Every row belongs to one group in each of 2 separate groupings. Each group adds its own fixed numbers to the row, and there is some noise. The rows also spread widely along 3 directions, which tell nothing about the answers.
In the rows, zero is written as 128.
Some rows, each with its group in each grouping after it:
[109 133 136  97  88 103  68 145 180  64  80  79  97 108  91 150 160  90
 192  90 127 145 122 132 111 121 127  22 146 129 197 101]
j426 j370
[153 144 174 145 114 171 136 123 172  70  92 112 166 128 153 164 125 162
  43 138 182 148 146 213 110 128 145 124 204  81  77  79]
j923 j611
[120 144 140 141 151 112 127 161 128 168 166 199  91  98 107 119 168 130
 158 128 121 131 100 138 162 126 142 120  52 182 172 138]
j439 j315
[106 142 156  95  92 151  92 142 175  97 100 115 105 129  96 171 145 142
 118 139 161 142 103 144 114 113 142 110 157 107 174  84]
j923 j27
[124 135 138  75  97 130 109 115 170  80  85  87 140 133 133 166 124 134
 114  99 171 129 140 142 105 134 156  70 156 117 151  97]
j426 j27
[133 145 152 130 133 110 122 158 147 122 126 133 132 116 137 135 162 136
 158 129 133 130 149 156 156 121 140 102  99 140 153 120]
j439 j611
[130 138 122 140 172  86 137 155 113 187 152 175  92  93 113 127 149 113
 212 130 109 123 151 108 171 137 128 120  36 179 170 150]
j439 j907
[142 113 156 119 103 157  99 141 169  71  90 100 117 131 109 182 145 131
 135 116 137 133 132 169 124 100 145  84 190  92 140  88]
j923 j618
[134 121 148 131 126 144 100 126 146  73  80 107 128 107  80 155 147 114
 132 124 124 148 149 163 122 159 113  72 180 126 118 120]
j923 j370
[150 118 150 115 123 140 112 143 137  96  91 113 111 122  94 170 136 111
 169 114 112 126 149 148 141 120 134  83 156 121 149 113]
j923 j618
[112 170 130 122 117 102 108 152 163 153 146 178  52 105 117 137 137 123
 193 105 150 118 116 115 130 100 146 119  59 145 189 106]
j426 j907
[114 136 159 141 107 138 107 152 189 113 158 164  96 107 136 145 172 151
 115 128 160 146  70 168 124  95 149 116 108 137 187  96]
j439 j315
[150 125 136 141 173 124 152 128 104 147 138 188 139  94 129 130 138 136
 121 119 137 132 138 163 159 162 144 119  81 179 118 153]
j439 j315
[118 152 141 104 144 120 120 153 112 159 109 156 105 123  80 144 125 121
 158 142 123 128 137 110 155 149 131 119  97 160 149 142]
j923 j27
[147 166 133 129 125 118 134 133 141 121 116 142 133 112 148 135 122 148
 108 112 170 122 148 161 134 128 147 109 119 134 117 117]
j426 j611
[144 167 120 132 154 100 142 140  84 182 148 209  84 102 110 103 126 113
 149 118 136 121 127 135 158 150 146 112  53 191 134 156]
j426 j315
[147 135 154 141 150 156 132 137 116 119 119 160 120 114 100 142 127 121
 103 127 149 141 130 176 140 153 138 110 147 141 106 121]
j923 j315
[148 186 130 159 122 125 152 137 133 177 141 227 115 105 190 123 121 205
  52 131 196 113 124 173 139 101 153 179  77 155  92 119]
j426 j611

New rows. What belongs after each?
[127 159 157 163 103 139 124 149 202 132 161 202 123  95 192 150 160 213
  52 153 192 135  85 186 129  68 158 185  96 130 144  90]
j439 j611
[120 160 127 115 137  92 116 148 133 156 133 149  77 108 100 132 127  92
 220 104 130 123 149 108 152 135 138  87  64 156 178 132]
j426 j907
[ 99 160 145 138  94 118  68 173 176 130 120 175  51  93  72 140 164 139
 171 146 118 145  88 126 133  95 123 105 107 147 192 116]
j923 j370
[123 135 157 112 123  95 112 160 157 103 115 104 125 118 121 142 167 108
 191 122 120 134 147 131 160 124 137  64 106 141 176 110]
j439 j611
[119 154 146 157  84 160  87 145 188 112 129 196  93  90 123 160 150 193
  54 151 176 150  76 187 110  84 135 169 151 121 129 101]
j923 j370
[159 105 134 155 158 152 149 101 137 103 119 138 190  97 174 166 123 169
  76 119 178 134 169 199 122 150 143 157 132 117  66 122]
j439 j907
[108 131 128 133 125  96  89 158 159 140 130 161  94  80 106 133 175 132
 179 126 111 139 113 128 146 126 123  94  73 169 187 139]
j439 j370
[128 146 117 121 161 100 145 139  95 198 139 205 129  97 132 130 131 159
 138 140 127 122 132 123 165 141 137 164  37 194 139 168]
j439 j27
[123 179 142 136 161  95 134 173  93 195 132 189  83 112  85 112 138 116
 189 149 109 125 148 115 185 128 127 120  64 183 138 153]
j923 j611
[121 158 141 117 122 104 114 152 131 137 133 155  76 115  98 119 142  96
 174 102 143 128 113 129 141 134 147  72  85 165 177 122]
j426 j315
[140 126 133 127 156 122 116 133  97 113  76 122 134  97  69 140 137  97
 170 115 100 139 179 148 152 193 108  61 149 159  99 156]
j923 j370
[147 138 120 165 174 116 154 132 105 188 160 207 131  83 149 135 127 157
 134 129 148 122 152 156 155 136 139 177  42 170 113 153]
j439 j907
[150 150 139 150 168 106 159 145 107 167 135 182 151  92 157 121 140 161
 125 136 137 123 158 153 168 137 141 142  73 170 101 154]
j439 j611
[108 176 125 142  88 106  91 152 168 148 141 210  64  84 119 134 149 166
 134 117 152 130  81 137 123  92 135 131  74 171 179 123]
j426 j370
[ 99 164 138  91  81 112  94 142 177 126 117 142  96 125 129 154 134 143
 139 116 166 128  98 119 112 103 153 102 101 137 197 101]
j426 j27
[161 154 127 166 167 129 173 130 109 173 139 209 169  86 184 125 129 203
  67 139 166 115 156 181 159 135 148 189  73 165  66 151]
j439 j611
[137 131 156 113 108 180 120 109 169  79  86 118 169 130 136 190 113 184
  21 134 195 135 130 200 100 136 147 145 199  86  82  90]
j923 j27
[176 110 123 151 152 145 149 111 129 132 118 179 174  94 188 167 132 195
  68 114 152 115 149 192 139 114 145 168 122 136  84 142]
j439 j618
[159 173 149 158 157 138 159 138 102 162 115 190 147 108 141 133 116 167
  72 145 161 126 159 180 157 140 141 164 122 148  63 137]
j923 j611
[124 146 161 142  98 130 112 154 208 110 136 148 122 112 176 150 168 186
  96 142 174 138  99 173 127  76 157 135 118 117 160  87]
j439 j611
[125 132 149  89 132 143 117 127 120 104  88  95 144 132  89 159 124 113
 133 128 137 135 156 138 140 161 128  85 161 131 125 123]
j923 j27
[131 135 175 154  93 190 107 127 197  66 114 145 122 127 131 171 136 167
  23 135 201 148  85 218  95 108 153 136 198  83 115  66]
j923 j315
[159 153 158 150 150 150 157 117 121 116 100 144 168 115 139 144 115 153
  67 135 157 130 173 195 138 154 138 131 165 125  56 125]
j923 j611
[135 154 177 140  93 159 107 145 191  71 106 114 136 130 141 160 144 162
  64 146 181 138 119 193 107  93 152 121 187  78 120  72]
j923 j611
[119 146 138  90  88 132 111 126 177 107 104 125 128 126 141 164 124 152
 102 111 188 126 116 143 104 118 156 104 139 123 154  88]
j426 j27
[ 94 143 123 128 112 100  76 170 175 137 141 173  73  78 101 133 181 145
 186 134 118 137  82 122 144  91 125 101  68 164 212 122]
j439 j370
[159 131 155 153 142 142 145 122 154  96 118 135 193 108 185 155 137 186
  59 127 177 128 159 204 135 125 154 136 148 120  81 115]
j439 j611
[134 141 133 108  81 126 100 140 190  97 109 139  94 115 144 168 145 149
 144  98 153 125 107 149 118  77 161  95 132 119 180  93]
j426 j618
[132 143 159 158 104 145 125 143 200 103 139 156 150 110 185 151 154 197
  56 138 188 131 108 195 120  85 155 154 129 112 129  85]
j439 j611
[133 123 142 132 140 125 121 136 163 120 136 133 122 109 127 154 151 128
 162 118 146 135 135 146 140 118 141 117  97 130 161 111]
j439 j907
[148 122 136 148 120 130 124 143 165 144 148 201 114  97 167 167 153 202
 103 123 150 119  94 165 137  70 148 166  85 141 153 120]
j439 j618
[108 187 154 139 118 107 116 189 150 185 154 208  52 111  97 113 150 144
 161 166 137 129 103 117 166  87 138 142  70 160 182 124]
j923 j611
[124 116 144 134 129 122 102 142 179 102 124 107 119 112 127 161 158 118
 176 120 141 144 142 153 126 115 138  95 116 119 169  95]
j439 j907
